There are 3 nested groupings, the coarsest first. Each group lies inside one group of the grouping before and may be the whole of it. The rows also spread widely along 12 directions, which tell nothing about the answers.
Known rows, each followed by its group in each grouping:
[ 1.42  2.03 -0.51 -1.41  1.70  2.81 -2.41 -2.06  1.36  0.95  3.02 -0.07
  1.43  0.80  1.40  2.04  1.53  0.45  0.34 -3.43 -3.36  0.47  2.97 -0.11
  0.56] | tego K_573 K_236
[ 2.27  3.20  3.04  2.63 -0.12 -1.94  2.70  1.49 -4.05  1.52  1.50 -4.83
 -1.00 -0.70  0.76 -1.45 -2.16  1.67 -2.15  2.84  0.23 -0.67 -1.58 -1.94
 -4.35] | tego K_895 K_129
[ 2.96 -1.86 -2.02  2.02 -0.63  0.92 -1.67  0.10 -4.98  2.17  3.60 -0.02
 -0.14 -1.10 -0.58  2.68  1.69  0.66 -4.00  0.36 -0.73 -0.27  3.19  0.93
  0.23] | Lanu K_585 K_468
[ 1.04  1.04 -0.70  4.10  0.43 -0.90 -0.90 -0.68  0.65  1.28  1.23  0.56
 -0.65  2.93  0.90  1.86  1.43 -1.93 -0.01 -0.84  0.04 -2.17  0.03 -1.44
 -0.73] | tego K_49 K_84
[ 1.67  3.20  2.55  2.01  1.85 -1.17 -1.81  0.75  3.27  2.70 -1.32 -1.51
 -0.48  0.32 -0.80  1.89 -0.92 -1.25  2.19 -1.39  1.57  1.67  0.27 -0.24
 -0.91] | Lanu K_585 K_251
[-0.54  4.91  3.59  0.06  1.24 -2.18  1.74 -4.06 -0.65  3.07  3.69 -1.37
 -1.41  0.11  2.56 -1.04 -1.91  0.51 -1.37  0.32  1.27 -2.09 -0.32 -1.82
  1.11] | tego K_895 K_306
[ 0.26 -2.01 -0.09 -0.49 -1.26  1.69 -3.03  0.99 -0.11  2.03  0.66  1.07
  1.71  1.29 -0.30  4.31  1.95  0.56 -0.15 -1.86  0.33  1.79  0.69 -0.63
  0.98] | Lanu K_708 K_936
[-1.23 -1.18  4.63 -2.15 -1.41 -2.17  2.34  1.35 -2.79  4.08  0.15 -0.11
  0.09 -2.75  1.00 -0.08  0.97  1.51 -1.89  0.15  1.91  1.28 -2.25 -3.21
  0.49] | Lanu K_228 K_239
[-0.32 -0.42 -1.91  4.92 -0.70 -3.22  3.58 -0.13 -0.85  2.53  0.71  0.70
 -4.28  3.29  2.50 -1.54  2.08 -3.10 -2.60  0.81  1.40 -1.92 -1.06 -1.87
  1.37] | tego K_49 K_16
[ 0.37  0.23  2.25  0.78  1.86  1.40  0.49 -0.26 -0.34  1.57  0.24 -0.72
  0.38  0.11 -1.01 -1.80  1.54  1.29  1.30 -2.41 -2.62  1.02  0.95 -1.82
 -3.57] | tego K_573 K_427
[-3.07 -0.11  0.93  0.23  0.89  1.26  0.66 -1.25  3.85  0.79 -0.49  4.26
  1.34  0.84  2.49  3.96 -3.34 -0.73  1.68 -4.32  2.17 -0.11  1.74 -2.24
  1.35] | tego K_573 K_353
[-2.35 -3.71  0.16  2.72 -0.48 -0.59  1.36  0.78 -1.58  1.30 -1.35  2.34
 -0.40  2.35 -1.24 -0.99  0.74  1.22 -0.55 -0.68  0.90  0.84 -0.47 -1.56
 -1.25] | tego K_895 K_306
[-3.69 -3.94  0.56 -3.13 -0.01  0.91 -0.10 -1.00 -1.15 -0.80  0.39  2.95
  3.87 -0.72  0.18  2.99 -3.39  3.15 -2.25 -1.14  3.29  0.65 -0.51 -1.18
  0.16] | tego K_573 K_427
[ 0.56  1.85  2.71  3.61 -1.40 -0.76 -1.99  0.78 -5.86  0.80  0.38 -0.60
 -0.79 -0.70 -0.67  2.25 -2.77  2.48 -1.43  1.37  2.12  0.90  1.79  1.85
 -2.86] | tego K_895 K_129
[-0.89 -1.41  1.39  1.84  0.69 -0.31 -0.68  1.05  1.54  0.30 -1.19  0.71
  2.33  2.69 -1.02  0.47  1.14  0.54  2.00 -1.23  0.48 -0.63 -2.30 -3.74
 -3.27] | tego K_895 K_306
[ 1.74 -0.26 -2.01  3.17  0.05 -1.57  4.16 -0.15 -1.40  2.30  2.76 -0.61
 -2.98 -0.40  2.02  0.44 -1.44 -1.82 -4.29  1.20  1.92 -2.02  1.26 -1.25
  0.48] | Lanu K_708 K_936
[-0.33 -0.70 -1.02  2.35 -0.95 -0.38 -1.28  0.73 -0.22  1.44  0.18  1.30
 -0.57  3.59  0.77  1.16  3.16 -0.50  0.40 -1.07 -0.16  0.44 -0.18 -1.20
  0.85] | tego K_895 K_306
[-0.66 -0.57  2.18  0.66 -0.98  0.09 -1.93  1.57 -1.42  0.98 -0.62  1.98
  1.84 -0.73  0.71  3.70  0.25  0.52  0.36 -2.06  1.27  0.92  0.22 -1.40
 -1.55] | tego K_573 K_236
[-1.69 -1.24 -0.49 -1.07 -0.59  1.12 -1.54 -3.86 -1.25 -0.78  2.10  0.51
  1.50  3.46 -1.50  0.31 -1.50  1.97 -1.65  1.36  2.70 -0.79 -0.62  0.77
 -0.22] | Lanu K_708 K_936
[-0.86 -2.83  0.04 -2.65  1.52 -0.03 -1.32 -0.16  0.61  2.05  0.32  4.40
  0.53 -2.28 -0.33  0.06  6.11 -0.78  1.09 -3.84 -0.24  0.85  1.08 -2.04
  0.87] | Lanu K_228 K_239
[ 1.03  0.44 -2.00  1.62  0.59 -0.09 -2.40 -0.65 -0.22  0.11  1.64  0.03
  0.54  1.93  0.47  3.48 -0.89  0.17 -2.01 -0.18  0.54 -0.41  1.18  1.16
  0.59] | tego K_49 K_84
[ 0.86  2.37  1.19  0.56 -0.34 -2.52  1.02  0.70  0.10  1.36  1.32 -1.40
  0.00 -0.43  3.20  2.23 -1.74 -0.99 -2.28  0.81  2.38 -1.11 -1.62 -1.97
  0.12] | tego K_573 K_236
[-2.25 -2.35 -1.00  0.80 -1.43  2.11 -0.41 -5.28 -3.05  3.06  3.75  2.96
 -0.98  3.58 -0.23  0.55  1.15  1.05 -2.94 -0.95  0.24 -0.50  2.88  0.71
  4.19] | Lanu K_585 K_468
[ 1.86 -0.74  0.42 -3.34 -0.42 -0.37 -0.43  0.62 -8.37 -0.36  3.70 -2.52
  1.88 -4.41  0.00 -0.68  0.50  4.08 -5.30  2.90 -0.63  0.46 -0.19  0.86
 -3.60] | tego K_573 K_353
[-0.99  2.51 -1.50 -1.71  1.44  0.18  1.11 -1.52 -1.61 -1.89  2.15  2.66
 -0.74 -0.59  3.50 -0.30  0.66 -0.51  1.40 -1.54  1.28 -0.69  2.21 -0.19
 -0.55] | tego K_895 K_306
[ 1.37  0.54  1.34  1.77  3.04 -0.88  1.91 -1.04 -0.75  0.04  1.50 -1.23
  0.96 -2.53 -1.04 -0.91 -3.96  1.26 -2.42  0.16  0.67 -2.15  0.51 -1.39
 -5.08] | tego K_573 K_236
[ 0.22 -4.04 -1.27  0.01  1.39  1.71 -0.52  1.94  1.36  3.75 -0.46  1.05
  0.44 -0.97 -0.99  2.93 -0.50  1.89 -3.10 -3.98 -2.66  4.33  3.38  0.66
  2.43] | tego K_573 K_236
[-1.15  0.56  5.51  6.13 -3.22  0.81 -0.12  0.20 -5.60  1.72 -1.05 -0.24
  0.01  3.28 -1.17  1.24 -2.28  2.46  1.45  0.32  0.68 -0.15 -0.03 -1.40
 -5.19] | tego K_49 K_16
[-2.91 -0.26  1.19 -4.25  0.86  1.46 -1.26 -3.16 -0.90 -1.61  0.77  1.54
  2.32  0.46 -1.02  0.21 -2.46  2.60  0.62 -0.29  3.36  0.95  0.00  0.84
 -1.43] | Lanu K_708 K_936

New rows. What belongs after each?
[ 1.28  2.34  0.74  3.54 -1.16 -0.57 -0.48  1.87 -1.16  1.91 -0.22 -1.79
 -1.49  2.85  1.46  2.41 -0.46 -0.25 -0.13  0.03 -0.19  1.33  0.40  0.29
 -0.29] | tego K_49 K_84
[ 1.80  1.19 -2.32  0.80  0.72  3.25 -1.66 -0.30 -1.56 -2.44  1.46  0.05
  0.91  1.24  0.54  1.61 -0.79  1.13  0.50 -1.52 -1.91  0.51  3.81  1.78
 -2.92] | tego K_573 K_236
[-0.63 -1.99 -0.92  0.96  2.25 -0.92  0.19  0.66  4.61  1.09 -2.13  0.61
  0.38  2.83 -1.56 -0.49  0.93 -1.44  1.15 -1.14  1.78  0.68 -1.67 -1.98
 -0.46] | Lanu K_585 K_468
[ 0.06  2.45  0.61 -0.32  0.65 -2.29  0.32 -1.67 -4.70  0.26  2.98  0.58
 -1.52 -2.09  1.73 -1.34  1.57  0.15 -1.86  1.16  1.97 -1.53  0.23 -0.23
 -1.37] | tego K_895 K_129
[-1.57 -1.75 -0.22 -0.65 -1.37  0.95  1.23  1.55 -0.47  0.02 -1.18  0.46
  0.33  2.14  0.40  1.34 -1.44  0.99  0.09 -0.02  2.41  2.40 -0.42 -0.41
 -0.38] | Lanu K_708 K_936
[ 0.51 -1.09 -0.97 -0.16  2.75  1.13 -1.48 -0.94  3.23  0.38  0.59  1.67
  1.38  0.01 -1.31  1.58  0.34 -0.70  0.94 -2.68  0.76 -0.30  1.39 -1.18
 -1.42] | Lanu K_708 K_936
[-2.68 -2.09  3.73  1.92  1.75  1.67  2.88 -0.65  4.12  4.06 -2.31  1.34
  0.67  1.25 -1.83  0.54 -3.78  1.14  2.12 -4.16  0.52  2.25  0.95 -2.92
 -0.51] | Lanu K_585 K_251
[ 0.46 -3.15  0.09  0.03 -1.53 -1.34 -1.45  1.85  0.08  1.26  0.16  1.12
  2.14  0.64  0.02  2.76  3.16 -0.55 -1.21  0.25  1.91 -1.09 -2.70 -3.29
  0.03] | Lanu K_228 K_239
[-0.31  2.83  4.82 -2.23  1.42 -0.67  4.15  1.62  1.52  5.50 -0.48 -2.21
 -2.08 -3.36  2.20  0.69 -3.88  1.10 -0.43 -2.30  0.83  4.39  1.36 -1.33
  1.64] | Lanu K_708 K_936
[ 3.21  5.13  1.68  0.71  0.92 -1.83 -6.63 -2.03 -1.42  0.44  2.25 -2.00
 -0.20 -0.14 -1.49  2.15  0.97 -0.43  0.02  1.62  2.83 -0.94  0.29  2.63
 -2.16] | Lanu K_708 K_936
[ 1.82  0.05  0.01 -0.04  0.85 -0.55  1.00  3.19 -2.03  0.08 -0.12 -3.67
  0.89 -0.32 -0.21  0.46 -1.93  2.35 -2.16  1.43 -0.72  2.06 -0.88  0.13
 -3.08] | tego K_49 K_84
[-0.76  0.49  0.90  2.03 -0.61  2.46  3.40  2.71  0.49  0.81 -2.05 -0.83
 -0.70  3.28  2.18  1.28 -2.96  1.18  2.05 -2.25 -1.55  3.12  1.52 -1.24
 -1.39] | tego K_49 K_16
[ 2.12  0.93 -1.75  2.28 -1.71 -1.66 -3.38  4.69 -1.90 -0.62 -2.04 -0.28
 -1.24  1.07  1.22  2.92  2.53 -1.31  0.05  0.43  1.35  2.82  0.21  2.02
 -1.22] | tego K_573 K_236
[ 0.68 -0.84  0.02 -1.85  1.10 -0.76 -0.48  0.72 -2.28  0.07  1.02  0.20
  0.97 -3.32 -0.60  1.66 -1.63  1.27 -2.25  0.50  2.99  0.75  0.62  0.47
 -1.94] | Lanu K_708 K_936
[ 0.73  3.98  2.60  3.66  0.06  0.17  0.05 -1.19 -0.18  0.98  0.21  0.49
 -2.07  1.79  0.69 -0.14  0.52 -2.11  3.74 -1.15  1.60 -1.25  1.19 -1.31
 -3.54] | Lanu K_708 K_936
[-1.10  0.27  2.80  2.61 -0.45 -0.43 -0.13 -0.18 -1.29  1.79 -0.74 -0.71
  0.17  2.95 -1.04  0.26 -0.94  1.47  0.22 -0.02  0.43  0.49 -1.17 -1.01
 -2.03] | tego K_49 K_84
[-0.88 -2.68 -2.92  1.03  0.72  2.52  1.71 -2.03  3.42  0.00  1.63  1.47
  1.93  4.76  0.68  1.50 -0.62 -0.88 -0.04 -1.51  0.36 -2.10  0.18 -3.04
  0.95] | Lanu K_585 K_468
[-0.44 -2.75 -1.84  1.93  0.58  1.07  0.27  3.57  1.14 -0.17 -3.83  0.10
 -0.79  2.61 -1.58 -0.21 -0.80  1.18  0.24 -1.54 -0.87  4.76  1.38  1.67
 -1.70] | tego K_573 K_236
[-0.58  0.59 -0.96 -4.00  1.40  0.64 -2.04 -1.35 -0.09 -0.95  0.79  0.86
  1.16  0.51  0.04 -0.57  3.04  0.22  1.79 -0.93  1.03  1.74 -0.08  0.92
 -0.26] | Lanu K_585 K_251
[-0.69  4.68  3.87  0.67  0.12  0.92  2.39 -0.96 -2.19  0.86  0.22 -2.72
 -1.18  2.41  1.46 -1.72 -2.63  1.97  2.07 -0.12 -0.89  1.55  0.47 -0.10
 -2.77] | tego K_49 K_84
[-1.36  1.57 -0.79 -1.07 -0.05  2.68  2.74 -1.10 -3.09 -5.79  0.28 -0.33
  1.22  3.38  1.31 -3.42 -1.79  1.80  2.61  1.00  0.29 -0.60 -0.25 -0.20
 -6.62] | tego K_573 K_236
[-1.48 -2.97  2.25  0.22 -0.44  0.46  3.20  3.69  1.84  1.22 -1.70 -1.17
  3.69  2.13  0.62  0.69  0.25  1.30  1.19 -1.05 -0.47  0.35 -4.50 -6.98
 -3.21] | tego K_895 K_129
[-3.66  0.83  0.88 -1.47  0.03  0.37  2.17 -3.59 -0.02 -0.95  0.78 -1.05
  0.38  5.62  0.32 -3.57 -1.65  2.45  0.01  1.44  1.18 -0.06 -2.68 -1.18
 -0.39] | tego K_895 K_129
[ 2.31  2.83 -0.58  5.95  0.63 -1.37 -1.17  3.15  1.96  0.44 -1.55 -0.32
 -1.50  1.15  1.18  4.91 -4.51 -1.25  0.43 -0.68  2.39  0.60  2.49  0.76
 -1.04] | tego K_895 K_306
[-3.25 -5.62  1.63  1.29 -1.44  1.47  3.39 -0.02  0.18  1.10 -1.02  2.32
  3.00  3.71 -1.08 -1.12  2.12  0.26  2.06 -1.39  0.88 -1.08 -3.62 -6.23
 -3.11] | Lanu K_585 K_251
[-0.42  0.35  1.17  0.04  0.75 -1.76  0.63  0.47  2.06 -0.49 -0.31  2.81
  1.11 -1.02  1.88  2.02  0.40 -2.31  1.92 -1.19  3.96 -2.57 -1.38 -3.77
 -1.67] | Lanu K_228 K_239
[ 0.75  3.70 -0.01  3.11 -1.68 -0.87 -4.71 -1.07 -1.50 -0.37  0.00  0.74
 -1.75  4.64  0.42  1.70  2.77 -2.28  2.67  1.05  3.17 -0.27  0.31  1.91
 -0.39] | Lanu K_585 K_468
[ 1.08  1.37 -1.13 -1.23  0.89 -0.89 -2.45 -1.17  1.40 -0.43  0.58 -1.36
 -0.31  2.41 -0.77 -0.17  0.54  0.38 -0.84  1.21  1.39  0.66 -0.40  1.66
  0.85] | Lanu K_228 K_239
[-1.33  0.34 -0.03 -0.59  3.02  0.71  1.97 -1.93  0.26 -0.43  1.25  2.24
  0.42 -1.50  1.33  0.40 -2.57  0.41  0.16 -2.72  0.65 -0.82  2.39 -0.94
 -1.63] | tego K_49 K_16
[-0.66  1.27  0.89  0.68 -1.16 -1.55 -0.49  0.04 -1.29  0.85  0.26  0.77
 -0.71  1.23  1.93  1.09  0.75 -0.66 -0.67  0.06  2.03  0.08 -0.89 -0.58
  0.14] | tego K_573 K_236
[ 0.05 -2.24 -4.19 -0.26  0.27  4.18 -0.17  0.06 -4.43 -2.06  0.88  4.38
 -1.03 -0.33  0.36 -0.22  3.54  0.14  2.16 -3.21 -1.41  2.45  6.00  2.67
 -1.86] | Lanu K_585 K_251
[-1.29  0.42  0.67 -1.58  2.43 -2.62  1.28  0.69  1.06 -1.50 -1.46  1.06
  0.62 -1.69  0.58 -1.64 -0.70 -0.49  0.41 -0.24  3.31 -0.10 -2.22 -1.50
 -3.45] | tego K_573 K_236
[ 0.34 -0.65 -1.60  3.30  0.37 -2.63 -4.83  0.55  1.80 -0.78 -0.89  3.17
  0.93  1.22 -0.34  3.90  1.61 -2.75 -0.03 -0.40  3.98 -2.02 -0.91 -0.40
 -1.17] | tego K_573 K_353
[ 3.09 -2.75 -0.46 -0.46  3.17  0.40 -2.60  0.61 -0.32  1.33  1.55  0.66
  2.09 -4.04 -3.24  0.87  2.68  1.12 -1.67 -1.89 -1.55 -0.40  1.93 -0.87
 -2.96] | Lanu K_228 K_239
[-0.88 -0.02 -1.11  2.04 -0.90 -0.06 -1.12  1.00  1.11 -1.48 -1.32  1.96
  0.45  3.64  1.52  1.39  1.67 -1.71  2.21 -0.75  1.69 -0.43 -1.07 -1.51
 -1.86] | tego K_573 K_353
[-0.93 -1.52 -0.40 -1.74  1.51 -0.31 -3.34 -1.34  0.30  1.26 -0.37  1.24
  0.33  1.93 -2.74 -1.73  4.89  0.14  0.87 -0.94  0.53  1.91 -0.61  0.75
  0.09] | Lanu K_585 K_468
[-0.69 -3.96 -1.25  1.30 -1.86  2.02 -0.64  0.46 -3.69  1.94  0.51  1.93
 -0.77  1.26 -1.33  1.82  0.75  1.70 -2.14 -0.96  0.27  2.65  2.80  1.42
  0.65] | Lanu K_708 K_936
[ 0.91  0.48  1.04 -3.10 -0.41 -0.44 -1.68  2.43 -1.29  1.35  0.07 -1.48
  1.51 -0.28  0.88  1.43  3.26  0.37  0.62  0.09  0.66  2.44 -1.82 -1.21
 -0.27] | Lanu K_585 K_468
[ 1.73  0.85  2.16  1.61  0.05  1.28  0.37 -0.29  1.87  1.07  1.14 -1.84
  2.00  2.11 -0.13  1.35 -0.80  0.55  1.11 -0.58 -0.67 -1.93 -0.77 -3.84
 -2.58] | Lanu K_228 K_239
[-2.43 -2.78  0.06  1.44  1.72 -0.11  2.57 -2.48 -1.97  1.94  1.05  2.21
 -1.24  0.43 -1.49 -2.44 -1.62  2.32 -2.61 -1.04  0.26  0.23  1.83 -0.20
 -0.17] | tego K_895 K_306
[ 0.74 -0.73 -0.20  2.13  1.10 -0.96  0.77  0.70  0.77  1.72  1.67  1.48
  0.96 -0.43  1.70  1.38  3.20 -1.87 -0.10 -1.99 -0.22 -2.69 -0.79 -5.00
 -1.42] | tego K_895 K_129
[ 0.98 -3.78 -2.62 -0.81  2.44  1.56 -2.28 -0.29  0.12 -0.01  0.45  0.56
  1.10  0.26 -3.96 -0.83  2.25  1.39 -1.15 -1.14 -0.89  1.52  1.44  1.13
 -2.28] | Lanu K_708 K_936
[-1.15  0.88  0.51  0.15  1.11 -1.72  0.62  0.39 -1.65  0.49 -1.18  0.17
 -1.96  1.08  0.02 -2.29  1.20  0.37  0.35 -0.02  0.93  1.99 -0.57  0.97
 -1.45] | tego K_49 K_84
[-2.33 -2.58  1.67  1.53 -1.00 -3.67  3.09  0.83 -3.14  3.92 -0.18  0.80
 -1.53 -0.75  0.85  0.76 -1.81  0.98 -5.01  1.16  3.19  0.77 -1.81 -1.15
  1.94] | tego K_49 K_84
[ 1.72 -2.36 -0.75  4.63  0.86 -2.20 -0.92  1.82  3.53  1.74 -2.20  0.11
 -1.01  3.33 -2.73 -1.35  4.46 -2.48  0.87 -0.18  0.31 -1.06 -2.25 -2.67
 -2.23] | Lanu K_228 K_239
[-0.74 -0.07 -0.15 -4.10 -0.28  0.88 -0.93  0.36 -1.51 -1.24  2.04  0.30
  3.71 -0.77  2.96  4.33 -1.27  1.82 -1.14 -0.56  1.20  0.20 -0.73 -1.34
  0.09] | tego K_49 K_16
[-0.51  0.48  2.36  1.79  1.33 -0.89 -3.74 -0.67  3.44  2.11 -1.03  0.84
  1.58  1.28 -1.40  2.69 -0.60 -0.13  0.60 -2.00  1.33  0.25 -0.61 -1.09
 -0.63] | tego K_573 K_353
[-1.35 -1.45  1.76 -0.84  2.71  0.03 -2.09 -0.86  2.16  1.62  1.02  3.98
  3.56 -2.77 -0.08  3.70  0.85  0.09  0.87 -4.40  1.07 -1.40  0.45 -4.02
 -0.91] | tego K_895 K_129
